There are 10 hidden switches. A switch that is on adds its own fixed numbers to the row, and there is some noise. The rows also spread widely along 13 directions, which tell nothing about the answers.
In the rows, zero is written as 128.
Known rows, each followed by its switches (1 for on, 0 for off):
[104 137  84 155 149 136 124 110 127 108 128 134 158 119 123 169 111 122
 135 148 124 139 128 149 155 103 115 108 130 140 154] => 0 0 0 0 1 0 0 0 0 0
[144 155 143 152 130  87 142  67 117 120  72 124 145 146 177 131 118 138
 146 136  89 146 157 126 167 116 100 153 112 155 144] => 0 0 1 1 0 1 0 1 0 0
[180 134 137 171 141  99 150 164 125 147 104 117 147 113 172  69 117 164
 147  71 173 108 193  96  92 131  93 158 154 133 150] => 1 0 1 1 1 0 1 1 1 0
[133 138 114 155 122 156 143 143 127 124 112  99 147 112 102 122 112 103
 114 123 127  82 110 151 116 152 129 112 124 116 135] => 1 0 0 0 0 0 0 0 1 0
[157 116 116 129 112 138 150 153 170 220  67 126 148 143  98 136  79  66
  94  98 165 106 106 124  71 149  89 132  84 149 101] => 0 1 1 0 0 0 0 1 0 1
[139 202 132 108 109 144  95  81 123 132 121 160 120 160 104 158 116 103
 148 120 134 113 106 136 139 104 133 130 125 126 135] => 1 0 0 0 0 0 0 0 1 0
[149 181 118 138 121 112  82  96 116  82 126 113 112 127  89 165 119 124
 169 144 159 107 113 114 145 105 158 119 165  94 184] => 0 0 0 1 0 0 1 0 1 0
[137 151  85 201 114 140 164 168  82 108 122 105 138  65  87 115 131 103
 122  85 187 103 149 123 130 134  91 116 124 127 148] => 1 1 1 0 1 0 1 0 1 1
[152 111  98 191 147 131 130 181 130 141  87 118 189 123 157 101 110 126
 111 142 116  83 121  97 105 159  92 144 128 170 107] => 1 1 1 0 1 0 0 0 1 1
[135 142 140 155 136 186 158 161  91 114  97  90 155 109 145  76 154 103
 154 102 132  48 111 158 113 105 127 105  95 143  98] => 0 1 0 0 0 0 0 0 1 0
[133 150  99 146  71 185 160 125 113 102 112  94 118 129  61 123 132  79
  90 133 121 129 120 169 118 148 119 107  69 155 148] => 0 0 0 1 0 0 0 1 1 0
[121 182  58 211 146 155 164  99  94  74 121  82 153 100  83 116  93 126
 129 144 100 113 142 129 123 162  75 101 115 119 222] => 1 1 1 1 0 0 1 1 1 0
[138 125 102 168  79 118  42 123 127 179 115 103 157 135 107 177 142  68
 131 129 152  85  68 137 118 146 153  62 161 129 116] => 0 1 1 0 0 0 1 0 0 0
[138 180 152 168 119 114 101 135  76  88 124 137 134 130 136 142 161 142
 132 145 125  97  88 144 180 121 144 150 151 119  98] => 0 0 0 0 0 0 0 1 1 0
[116 148 100 160 173 190 151 204 100 124  98 184 188 134 154 120 137  98
 137 153 136 114 103 132 145  48  95 145  70 223  65] => 1 0 0 0 1 0 0 1 1 1
[164 193 135 211 157 112 149  59  51  91  93  58 120 156 125 102 130 143
 168 123 118 126 149 147 141 122 104  96 119 124 201] => 1 1 0 0 0 1 1 1 1 0
[166 151 123 190 106 129 108 152 100 128 107 100 144 134 111 116 128 115
 117 127 135  82 104 124 117 158 119 125 138 131 128] => 1 1 0 0 0 1 0 1 1 1
[175 170 174 119 122 125 142 131 171  94 115 127 118 147 137  99  63 180
 114 112  87 103 209 133 106 165 128 191 152  81 185] => 1 0 0 0 0 0 0 1 0 1
[145 118 120 159 130  93 106 131 144 167 110  91 136 108  86 182  98  85
 130 112 188  88  98 145 126 144 150  78 165  73 147] => 0 0 0 0 0 0 1 0 1 0
[138 215 125 173 161 206 125  86  97  80 126  86 140 211  62 148 103 107
 137 180  64 108 114 227 126 102 148  66 106 107 199] => 0 0 1 0 0 0 0 0 1 1
[117 174 106 166 106 154 136 119  85  84 116  90 135 110  88 120 141 103
 125 129 123  98  90 148 137 138 115 116 111 131 143] => 0 0 0 0 1 0 1 1 0 0
[135 155 124 174 192 147 142 177 107 110  91 152 173 126 168 127 122 123
 169 141 143  96 133 122 153  57 115 139 110 170 115] => 0 1 0 1 1 0 1 1 1 0
[143 189 117 158 109 159 127 104  85  92 110 123 129 150 122 121 138 123
 149 124 114 128 144 137 144  96 106 130  99 166 144] => 0 1 0 1 0 0 1 0 0 1
[143 143 112 200 102  86 108  58 117  80  88  42 158 112 140 119 101 124
 147 151  52  84 142 110 140 184 113 102 149 119 214] => 1 0 0 1 1 1 1 1 0 1
[151 130  90 172 114 146 135 159 119 166  94 116 138 143  88 133 112  94
  91 122 166 135 110 130 104 148  96 116  94 165 117] => 0 1 0 0 0 1 1 1 1 0
[140 119 128 104 166 169 166 174 190 141  77 142 165 141 153  96  63 134
 117 131 100 106 165 119  80 124 101 167  87 155 129] => 0 0 0 0 0 0 1 1 0 0
[143 132 123 144 101 164 178 126 121 145  84  93 123 139  90 125 118  83
  94 109 132 140 148 177 120 138 115 104  66 158 128] => 0 0 0 0 0 0 1 0 1 0
[130 162  90 141  99 168  96 131 112 106 110 141 137 129 102 139 136  96
 132 155 135 113  89 111 128 116 122 126  99 167 122] => 0 1 0 0 0 1 0 1 1 0
[165 106 139 154 140 131 100 154 150 160 115  96 180 153 195  71 116 154
 148 104 111  79 153 131  70 136 121 117 161 144 138] => 1 0 0 0 1 0 0 1 0 0

New rows, each followed by its switches (1 for on, 0 for off):
[162 166 132 148 151 103  56 127 147 128 115 109 165 117 159  98  89 165
 175 116 120  15  97  60  84 172 126 147 207  74 153] => 1 1 0 0 0 0 1 0 1 0
[159 161 136 164 135 115  93  79  97  86  99  87 139 160 152 124 142 134
 183 148 108 109 135 130 143  94 144 104 141 146 173] => 0 0 0 1 1 0 1 0 1 0
[138 148 101 206 132  79 144  98  85  91 101 105 152  92 160 124 130 164
 144 123 112 130 165  96 168 141  77 147 146 135 157] => 0 1 1 1 0 0 1 0 0 1
[148 135  94 167  96 153 114 165 103  85 127 120 126 114 108 130 153 127
 125 137 154 136 154 128 138 114 139 122 123 160 144] => 0 1 0 1 0 0 1 0 1 0
[139 145 122 194 176 111 154 107  98 124  83 114 158 134 145 159 106 106
 153 139 125 117 140 145 171  95 109 107 111 147 147] => 1 1 0 0 1 0 0 0 1 1
[155 179 155 144 141 152 147 137 105 100 142 128 115 151 118 121 124 152
 146  89 156 126 185 185 133  79 134 132 143 100 158] => 0 0 0 0 1 0 0 0 0 1
[142 155  76 141 131 161  88 144 132 111 154 147 150 135 131  98 113 174
 138 127 133 117 137  93  79 135 100 150 160 143 156] => 1 1 0 0 0 0 0 0 0 0
[152 156 137 184  90  84 146 133 114  94 113 132 116  96 127 151 108 145
 100 107 135 146 204 123 175 157 110 167 141 119 161] => 1 1 0 0 1 0 1 1 0 1
[158 176 118 212 140 122 135 166  74 112  92 102 138 128  78 150 127  91
 118 147 160  88  69 124 150 137 124 129 120 135 118] => 1 1 0 1 0 0 1 1 1 1
[135 179  87 138  43 168 117 158 121  85 151 189 120 120  82 137 140 131
  74 126 133 160 164 127 148 142 104 182 115 168 123] => 0 0 1 1 1 0 0 0 1 1
[133 170  88 175 153 150 178 187  86 116 120 147 149  93 106  91 126 145
 117  85 178 102 117 106 124 121  54 177 117 149  99] => 0 0 0 1 1 0 1 0 1 1
[128 182 124 163 138 165 142 133 109 113 116 124 159 129 126 114 119 126
 133 113 105  87 137 163 132 124 107 120 125 120 139] => 0 0 1 1 0 0 1 0 1 0
[170 135  79 168  77 170 108 139 132  96 127  64 152 145 109  46 114 153
 102 125  81  82 134  96  42 213  93 140 133 158 178] => 1 1 0 1 1 0 0 0 0 1
[144 153 112 185 176 138 141 157 147 119 109 113 186 131 151  85  69 168
 113 130  80  76 152 120  93 181  83 148 149 114 167] => 1 0 1 0 1 0 1 1 1 0
[121 252 140 159 103 156 118  96  66 116 154 170 113 129  95 158 137 103
 154  68 164 115 144 188 180  76 116 111 135 101 150] => 1 0 0 0 1 1 1 1 1 0
[152 137  89 205 106 148 169 155  84 108 105  65 130 108  75 100 124 112
  92 115 145 109 128 132 110 180  91 114 104 142 148] => 1 1 0 0 0 0 1 0 1 1
[126 158  97 153 121 160 100 134 125 122 100 163 165 141 143 151 113  94
 135 149 111 124 140 123 153 101 121 122  98 189 127] => 1 1 0 0 1 1 1 0 1 0
[163 179 152 168 130 128  93 122 114 128 106 136 151 191 160 117 121 161
 129 136  82 117 141 143 131 132 110 145 139 148 125] => 0 0 0 0 0 0 1 1 1 1
[161 185 133 183  95  93 134  72  82 156 103  98 133 130 127 115 133 120
 140  65 144  91 125 131 136 156  77 125 139 113 136] => 0 1 1 1 1 0 0 0 1 1
[158 181 129 176 153 119 158 123  95 113  95 114 122 131 107 129 107 124
 137 113 161 121 150 126 136 120 112 143 120 120 161] => 1 1 1 0 1 0 1 0 1 0
[145 148 132 132 156 147 174 125 133 122 112 116 135 122 137  93 100 148
 144  86 143 107 177 149 109 111 100 136 120 113 157] => 0 0 0 0 1 0 0 0 1 0
[139 141 107 163  89 158 105 170 118 137 120 139 151 128 117 131 138 101
 108 121 143 116 125 148 129 128 123 113 120 162 110] => 0 0 0 1 0 1 1 1 1 0
[152 153 117 178 142 134 136 137 110 122 100 111 150 137 122 126 107 126
 123 138 121  98 119 127 128 143 107 131 124 139 134] => 1 1 0 0 0 0 0 0 1 1
[138 172 117 177 113 141 148 138  86  79 116 121 140 119 130  99 140 143
 119 120 112 119 150 129 153 140 104 156 117 161 137] => 1 0 0 1 1 0 1 0 1 0
[157 141 121 158 125 137 120 174 134 128 104 119 142 108 110 128 108 100
 130 115 167  83 138 116 110 132 143 126 136 123 143] => 1 1 1 0 1 0 1 0 1 0
[154 146 126 168 108  94 130 131  95 135 112 143 126 125 150 122 144 153
 121  93 162 155 160 119 152 124  95 157 132 155 115] => 0 0 0 0 1 0 1 1 1 0
[122 139  99 166 111 111 126 154 128 138 133 136 139  76  95 179 110  93
 121 105 186 119 130 140 152 125 125 111 153 106 146] => 1 0 0 1 0 0 1 1 0 0
[159 157 142 121  48 151  96 159 129  93 103 119 109 103  91 120 135  85
 108 128 141  62 100 106 121 165 170 157 122 120 112] => 1 1 0 0 0 1 0 0 1 0
[153 111  85 144 150 164 161 141 116  83 116  68 120 120  95  94 123 122
 163 143 177 145 151 124  73  82 133  98 102 150 199] => 1 0 0 0 0 0 0 1 0 0
[122 168  92 191 155 153 138 141  77 162 140 133 167 127 118 123 136 119
 138  88 163  99  93 160 126 108  74  98 140 137 105] => 1 0 0 0 0 0 0 0 1 1
[132 138 145 162 125 125 140 147 110 126 126 113 137  97 130 146 132 122
 135  92 160  90 143 170 156 117 142 113 150  89 126] => 0 1 0 0 0 0 0 0 0 0
[156 132  93 186  97  95  64 125 113 116 123 117 153 141 152 113 141 169
 118 142 115 133 123  89 121 170 102 140 165 163 137] => 0 0 0 0 1 1 1 1 1 0
[148 108 114 162 127 160 147 170 116 118  67  73 161 123 133  72 133 105
 120 143 113  82 100 117  92 145 112 123  82 180 108] => 0 0 0 0 0 1 1 1 1 0
[143 131 134 127 112 122 110 154 159 139 102 143 145 118 120 173 100  85
 130 133 147  93 121 128 143 111 152 134 140 127 121] => 1 0 0 1 0 0 0 0 0 1
[144 152 114 161 115 136 129 168 119 125 120 153 131 110 120 131 116 137
 118  99 164 134 168 122 134 116  98 149 129 135 131] => 0 1 0 0 0 1 1 1 0 1
[126 159 132 152 119 138 163 110 121 133 110 111 141 104 134 113 104 123
 131  79 116 106 172 156 134 130  85 120 117 111 152] => 0 0 0 0 0 0 1 1 0 1
[173 145  83 167 136 150  84 175 147 167 126 135 136 183  64 171  85 100
 105 148 184 137 113 134  90 131 140 102 140 142 155] => 1 1 0 1 0 1 1 0 1 0
[154 113 132 204 176 116 133 186 128 177 113  91 179 134 147 110 100 141
 118  96 149  78 134 166 103 149 105  98 164 102 131] => 0 0 0 0 1 1 1 1 1 0
[168 135 195 215 123  45 176  92  66  85  58  46 118 107 168 118 146 147
 132 118 100 111 174 152 202 155 128 135 129 107 143] => 0 0 0 0 0 0 1 1 1 1
[154 173 135 160 128 135 123  82 122 115  62  86 148 159 124 131  92  90
 144 152  77  81 117 127 133 148 130 113  97 143 165] => 1 1 0 1 0 1 1 0 1 0
[144 169 129 168 124 109 122 106 104 164 115 144 139 154 131 150 123 126
 117 110 139 135 117 153 151 135 101 127 137 136 115] => 1 0 0 0 0 0 0 1 1 0
[129 153  67 166  93 136  94 143 102 118 147 134 134  93  94 130 142 125
 128 113 178 127 111  99 117 135 102 118 150 142 143] => 1 0 0 0 0 0 1 1 1 0
[119 173  66 216 186 126 200  75  52  72  89  90 136  96 105 134 123 117
 165 149 146 165 147 123 164  88  71  99  81 157 199] => 1 1 1 0 0 0 1 1 1 0
[129 147  99 197 170 178 173 173 122 134  68  96 181 141  99 116  78  89
  82 161  84  77  85 149 111 175  92 122  71 156 123] => 1 1 0 0 0 1 1 1 1 0
